Each new row is followed by what is left after taking away its nearest point in the smallest flat space through zero that holds the last named rows.

j520, 3 rows:
[[-17.9  -9.5  10.2  18.8  15.9  -4.1  22.5  -6.1   5.7]
 [ 10.3  42.2  25.4  -0.7   8.9  50.1 -27.5  -5.9  -3.1]
 [ 10.8  21.6  37.5 -26.6  -2.3   9.9  28.8  16.1  40.9]]
New rows:
[-24.3  18.8 -24.0 -16.8 -16.2  -4.0  -2.2 -26.7  18.2] : [-28.0  19.7 -20.1 -11.7 -11.5  -0.9   0.3 -29.0  18.5]
[-22.6   7.8 -34.9 -18.6  -1.4   2.3   8.1 -10.8  34.1] : [-24.4  12.3 -34.3 -11.9   3.0  11.2   0.0 -15.6  27.2]
[-11.1 -16.7 -16.5 -26.7  14.5  17.6 -33.3  27.3 -23.1] : [-19.7 -19.1  -0.5 -23.0  23.1  14.4  -8.4  28.9  -6.8]
[ -1.7 -19.8  -0.1 -23.4  35.9 -28.8 -16.8 -15.9   8.6] : [  1.3  -9.1   7.3 -24.9  37.7 -16.8 -22.0 -16.5   9.7]
[ -5.8 -16.9   8.2  -0.3 -28.1 -27.6   0.9 -13.8  19.3] : [ -5.7  -3.5  14.5   6.6 -21.5  -7.9 -12.7 -20.0  11.9]

j653:
[[ -4.8 -24.5 -31.6 -12.6  16.0  -1.4 -10.3 -11.7 -28.7]
 [  6.1  32.7 -29.4 -49.6  14.4  20.0  14.0   1.1 -31.6]
 [ -4.2  49.5 -38.1  22.8  20.1   4.8  -6.3 -11.6  -5.1]]
New rows:
[ 10.8   0.8 -13.8  10.8  -6.4 -43.8   8.5   6.5  -6.0] : [ 13.3   4.4  -9.7   0.1  -8.7 -40.3  13.6  10.0  -7.1]
[-8.1 -0.5 36.3 -1.8 16.1  9.3  0.4 -5.4 33.9] : [-10.6  -2.0  12.2  -8.9  28.4  11.1  -4.4 -12.9  16.1]
[  0.8 -29.8  -5.0  13.0  -1.9  37.2   4.0 -24.3 -18.3] : [  3.9  -7.8   4.7  14.7  -6.8  41.2  11.0 -18.8  -7.7]
[  9.8 -13.3  -2.9 -15.6 -51.7   0.7  31.4 -21.4  18.3] : [  5.5  -4.3 -24.7  -1.5 -40.2  -0.8  23.2 -30.3  12.3]
[  6.3 -40.9   7.1 -13.2   6.4   0.1   7.5  34.4  14.3] : [  4.4  -8.0 -12.2   1.6  16.7   3.3   5.1  28.8  14.4]

j13:
[[ 19.6 -49.6  15.5  24.1 -42.4   1.1 -15.3  52.3  -8.1]
 [  4.6  17.1  -3.8  17.6 -68.3  -5.8 -16.0  38.8 -25.7]
 [ 13.6  17.3  37.3   2.6 -23.2 -51.9  -5.3  -9.1  19.1]]
New rows:
[-10.4  -1.0  -5.1 -44.3 -18.0  -1.4  -8.2  -2.8  11.4] : [ -8.7 -10.2  -4.2 -42.9 -16.1   1.5  -8.5   0.9  12.0]
[ 18.4 -14.7  39.9 -11.6 -22.1  -3.4  51.7 -20.8  25.9] : [  8.0  -4.1  14.0 -11.6 -27.9  22.0  51.6 -12.6   6.6]
[27.4  4.3 51.7 -5.3  8.9 23.8  4.7  7.7 30.6] : [18.3 22.9 32.1 -6.2 -0.2 38.4  4.3 10.9 15.1]
[  2.0   1.5   3.7  30.3   7.7  -8.3  -5.8  22.1 -11.5] : [-1.6  9.0  1.5 25.1 19.0 -8.4 -2.2 10.7 -8.4]
[ 51.7  17.1  -1.6   6.5  -2.8   3.0  -2.8   4.1 -29.6] : [ 51.5  10.6   0.5   3.0  12.9   3.9   0.6  -3.8 -23.0]
